The groups are shells around one centre, one inside the other: the same stretched ball of 6 dimensions in 6 sizes.
(in the rows, 128 means zero)
Some rows, each with its group after it:
[128,  90, 113, 145, 116, 107, 112,  77, 179, 169,  57, 157, 101, 111, 144,
 146, 148,  75] | J230
[142, 101, 120, 133, 100,  89, 111,  78, 171, 162,  55, 167,  90, 103, 145,
 134, 143, 103] | J523
[140,  84, 119, 145, 114,  95, 105,  70, 174, 168,  51, 168, 108, 104, 134,
 151, 162,  88] | J870
[127,  81, 112, 146, 114,  92, 113,  68, 160, 164,  50, 175,  80, 111, 122,
 149, 154,  72] | J922
[131,  89, 122, 146,  95,  91, 104,  66, 166, 166,  40, 176,  70, 110, 135,
 132, 144,  90] | J103
[153, 106, 107, 146, 125,  92, 129,  76, 156, 178,  58, 155, 113, 108, 108,
 161, 163,  69] | J922
[154, 101, 117, 149, 111,  92, 115,  68, 160, 178,  45, 165, 106, 106, 115,
 150, 162,  81] | J523
[137,  83, 119, 149, 111,  96, 106,  66, 169, 170,  46, 171,  98, 107, 129,
 147, 159,  81] | J523
[139,  98, 123, 137,  89, 100, 106,  73, 172, 162,  50, 173,  84, 108, 155,
 120, 131,  96] | J607
[130,  96, 118, 138, 105,  89, 111,  78, 172, 164,  52, 164,  79, 106, 142,
 139, 145,  97] | J523
[149, 109, 105, 134, 118,  81, 134,  82, 149, 166,  65, 163,  91, 107, 113,
 151, 150,  78] | J870
[145,  97, 123, 140,  92, 103, 106,  70, 172, 165,  50, 173,  98, 107, 151,
 123, 137,  91] | J523
[152,  93, 125, 156,  91, 114, 103,  56, 166, 178,  37, 176, 105, 113, 134,
 125, 144,  70] | J230
[140, 101, 109, 132, 111,  80, 126,  80, 153, 159,  62, 171,  79, 107, 123,
 144, 145,  85] | J922
[138,  93, 115, 135, 107,  77, 117,  74, 155, 160,  53, 176,  75, 105, 123,
 144, 151,  93] | J103
[152, 114, 116, 134, 100,  98, 121,  81, 166, 168,  60, 160,  99, 107, 143,
 130, 134,  90] | J607
[131,  95, 103, 133, 122,  92, 129,  83, 159, 159,  70, 164,  89, 110, 129,
 149, 144,  70] | J870
[127,  97, 114, 141, 108, 106, 113,  79, 177, 166,  57, 158,  88, 112, 150,
 135, 137,  79] | J870
[140,  98, 108, 148, 129, 102, 122,  78, 169, 178,  59, 149, 116, 110, 121,
 162, 162,  66] | J230
[123,  82, 114, 143, 114,  99, 109,  74, 175, 163,  55, 166,  88, 109, 141,
 145, 150,  80] | J607
[128,  93, 113, 141, 117,  89, 116,  79, 170, 166,  55, 160,  85, 108, 132,
 152, 153,  86] | J523
[131, 100, 111, 123, 109,  72, 123,  87, 159, 151,  66, 170,  68, 103, 136,
 142, 141, 103] | J103
[137,  81, 121, 159, 103, 108, 102,  56, 167, 176,  36, 176,  96, 114, 126,
 139, 155,  66] | J103
[137,  94, 108, 135, 122, 103, 121,  82, 173, 163,  70, 158, 112, 107, 142,
 149, 148,  75] | J230
[158, 109, 113, 146, 119, 101, 121,  76, 168, 181,  56, 151, 127, 106, 124,
 154, 160,  77] | J607
[137, 100, 121, 132,  89,  95, 110,  76, 170, 158,  54, 173,  77, 107, 155,
 119, 128,  99] | J922
[161, 122, 111, 141, 118, 100, 129,  84, 166, 181,  62, 144, 124, 106, 127,
 150, 151,  79] | J870
[146, 106, 108, 125, 116,  78, 130,  87, 156, 158,  71, 165,  92, 102, 127,
 148, 147,  93] | J230
[146,  95, 122, 147,  98, 114, 105,  67, 177, 172,  49, 167, 111, 109, 149,
 128, 142,  79] | J523
[138,  90, 108, 146, 125, 100, 120,  74, 166, 170,  60, 160, 108, 110, 123,
 157, 160,  66] | J607
[152, 108, 113, 150, 106, 114, 121,  70, 163, 180,  52, 160, 111, 115, 129,
 135, 142,  60] | J870
[161, 114, 116, 146, 102, 102, 121,  71, 159, 180,  50, 161, 108, 110, 125,
 136, 144,  75] | J922
[153,  95, 123, 148, 101,  96, 105,  65, 167, 174,  42, 171, 106, 105, 129,
 140, 157,  90] | J103
[164, 117, 117, 136, 101,  93, 123,  77, 158, 173,  56, 163, 108, 105, 130,
 134, 143,  89] | J230
[127,  79, 114, 140, 110,  99, 109,  71, 170, 158,  57, 175,  89, 109, 140,
 140, 147,  77] | J523
[131,  95, 110, 131, 120,  88, 119,  86, 173, 159,  67, 158,  95, 104, 141,
 151, 150,  93] | J922
[154, 106, 125, 148,  95,  98, 108,  68, 168, 178,  40, 165, 100, 107, 133,
 133, 148,  92] | J922
[154, 106, 119, 142,  96, 111, 114,  71, 169, 172,  54, 167, 110, 110, 145,
 124, 135,  77] | J922
[144, 107, 119, 138,  96,  87, 115,  76, 161, 167,  49, 168,  78, 107, 135,
 132, 139,  97] | J607
[145, 103, 112, 141, 117,  79, 123,  77, 156, 171,  53, 162,  91, 105, 112,
 157, 161,  87] | J607
[143, 112, 112, 133, 110,  78, 126,  84, 157, 165,  59, 160,  80, 105, 125,
 145, 145,  95] | J607
[130,  97, 113, 145, 115,  81, 118,  76, 160, 170,  47, 162,  73, 109, 118,
 153, 156,  87] | J230
[143,  89, 116, 157, 116,  95, 112,  63, 160, 179,  40, 167, 100, 110, 108,
 157, 168,  70] | J103
[140,  97, 116, 127,  99,  98, 115,  79, 170, 154,  66, 173,  94, 106, 155,
 125, 131,  91] | J103
[134, 102, 114, 122, 107,  89, 117,  90, 176, 153,  70, 161,  90, 102, 158,
 135, 135, 106] | J870
[132,  94, 116, 149, 119,  94, 112,  75, 174, 175,  47, 154,  95, 108, 127,
 157, 162,  84] | J870
[130,  83, 122, 149, 101,  90, 102,  64, 168, 167,  38, 176,  76, 109, 131,
 140, 153,  89] | J230
[130,  85, 119, 133,  98, 105, 105,  73, 178, 154,  60, 175,  91, 108, 161,
 124, 133,  89] | J103

New rows. What belongs after each?
[151, 109, 113, 135, 114,  96, 121,  83, 171, 169,  64, 154, 114, 103, 139,
 146, 149,  90] | J607
[140, 101, 110, 141, 119,  82, 125,  78, 156, 169,  55, 162,  86, 108, 113,
 156, 157,  81] | J523
[131, 102, 110, 125, 111,  74, 125,  88, 160, 153,  66, 166,  69, 104, 134,
 143, 141, 100] | J922
[134,  83, 123, 138,  98,  89, 102,  69, 170, 158,  48, 180,  82, 104, 143,
 133, 147,  99] | J230
[159, 103, 108, 147, 125, 100, 127,  73, 158, 179,  60, 158, 128, 108, 110,
 160, 164,  63] | J870
[138,  85, 117, 154, 117, 105, 107,  67, 174, 176,  47, 162, 112, 109, 128,
 153, 164,  72] | J922
[148, 117, 110, 124, 112,  86, 130,  91, 164, 162,  72, 155,  98, 103, 140,
 141, 138,  97] | J230
[131, 106, 108, 132, 118,  71, 128,  88, 157, 162,  60, 158,  69, 105, 121,
 154, 150,  96] | J870
[144, 107, 112, 125, 101,  93, 123,  83, 163, 155,  69, 169,  89, 106, 148,
 127, 128,  90] | J230
[167, 116, 116, 151, 113,  95, 122,  72, 158, 188,  46, 154, 120, 106, 109,
 154, 163,  79] | J230
[156, 105, 122, 163, 106, 112, 109,  62, 170, 193,  34, 155, 117, 112, 121,
 145, 159,  69] | J870
[138, 102, 121, 135,  95,  86, 111,  76, 166, 163,  49, 170,  75, 106, 141,
 131, 139, 102] | J607
[154,  89, 124, 154,  96, 107, 102,  56, 165, 176,  39, 179, 110, 109, 128,
 133, 154,  75] | J870
[123,  89, 107, 134, 118,  87, 121,  81, 164, 156,  64, 167,  77, 109, 133,
 148, 146,  80] | J607
[150, 107, 117, 157, 113, 109, 114,  71, 173, 189,  43, 148, 116, 111, 126,
 150, 158,  72] | J870
[141, 100, 116, 133, 103,  80, 117,  77, 159, 160,  55, 172,  78, 104, 131,
 138, 144,  98] | J523
[131,  87, 109, 150, 122,  89, 119,  70, 157, 171,  49, 166,  85, 112, 110,
 159, 162,  67] | J230
[130,  85, 112, 132, 114,  91, 114,  78, 169, 154,  65, 172,  91, 105, 142,
 143, 147,  86] | J607
[132,  85, 108, 135, 119,  91, 120,  77, 162, 157,  65, 171,  92, 107, 129,
 149, 151,  76] | J922
[129,  89, 120, 145,  98, 103, 106,  70, 173, 165,  47, 171,  81, 112, 146,
 129, 138,  82] | J523
[146,  97, 118, 159, 113, 112, 110,  65, 172, 186,  42, 156, 115, 112, 124,
 149, 159,  66] | J922
[141, 101, 111, 141, 109, 107, 120,  76, 167, 169,  60, 161, 102, 112, 139,
 137, 139,  69] | J607
[132,  85, 114, 142, 107, 107, 111,  71, 171, 162,  58, 172,  96, 111, 144,
 135, 141,  72] | J523
[140,  84, 116, 143, 112,  94, 110,  68, 166, 164,  53, 174, 100, 106, 129,
 147, 157,  81] | J607
[141, 102, 117, 128,  95,  92, 116,  79, 166, 156,  61, 173,  83, 106, 150,
 124, 130,  96] | J607
[134,  81, 123, 147, 101, 101,  99,  64, 175, 166,  44, 175,  94, 107, 142,
 136, 151,  87] | J922
[135,  91, 122, 145,  99,  89, 105,  69, 167, 167,  42, 173,  78, 107, 135,
 136, 148,  94] | J607
[144, 114, 116, 130,  95,  87, 122,  82, 160, 162,  58, 166,  76, 107, 141,
 126, 129,  96] | J230
[158, 103, 120, 159, 108,  98, 113,  62, 159, 188,  36, 163, 110, 110, 108,
 150, 165,  72] | J230
[137, 106, 112, 140, 114,  86, 122,  81, 163, 170,  55, 156,  84, 108, 126,
 149, 150,  87] | J523
[148,  88, 113, 162, 123, 111, 113,  62, 166, 185,  45, 160, 124, 112, 112,
 159, 170,  54] | J870
[142,  86, 108, 151, 128,  96, 119,  68, 159, 174,  54, 165, 109, 110, 108,
 164, 169,  61] | J870
[138,  92, 116, 159, 112, 100, 112,  64, 163, 182,  38, 163,  92, 114, 114,
 151, 160,  67] | J230
[148,  93, 121, 143, 104,  90, 108,  68, 165, 169,  47, 173,  99, 104, 128,
 142, 156,  92] | J922
[158, 108, 117, 151, 103, 108, 118,  67, 161, 182,  46, 163, 111, 112, 124,
 137, 147,  68] | J607
[155, 104, 121, 139,  94, 106, 112,  71, 168, 168,  54, 171, 107, 107, 147,
 124, 136,  86] | J922
[159, 106, 121, 153, 106,  98, 113,  67, 164, 184,  41, 160, 112, 107, 119,
 146, 160,  81] | J607
[155, 111, 114, 140, 110, 105, 121,  79, 169, 175,  60, 154, 118, 107, 137,
 141, 146,  79] | J523
[147, 112, 113, 133, 111,  95, 121,  86, 172, 168,  64, 152, 106, 104, 143,
 142, 144,  92] | J607
[129,  87, 115, 149, 117,  97, 110,  72, 172, 171,  49, 161,  94, 109, 130,
 152, 158,  78] | J607
[152, 110, 120, 147,  97, 108, 114,  71, 169, 178,  47, 160, 104, 111, 139,
 130, 139,  79] | J607
[157, 109, 119, 142, 102, 110, 114,  74, 173, 175,  55, 159, 119, 107, 144,
 132, 142,  82] | J607
[128,  96, 114, 127, 108,  90, 116,  86, 174, 154,  66, 164,  83, 105, 153,
 136, 136,  98] | J607
[155, 103, 116, 143, 110,  87, 118,  71, 157, 173,  50, 167, 102, 105, 117,
 148, 158,  86] | J607
[151,  94, 128, 154,  91, 115,  98,  60, 177, 178,  38, 170, 111, 110, 146,
 125, 145,  82] | J230
[157, 105, 114, 143, 107, 108, 120,  71, 163, 174,  58, 164, 119, 109, 131,
 137, 145,  69] | J922
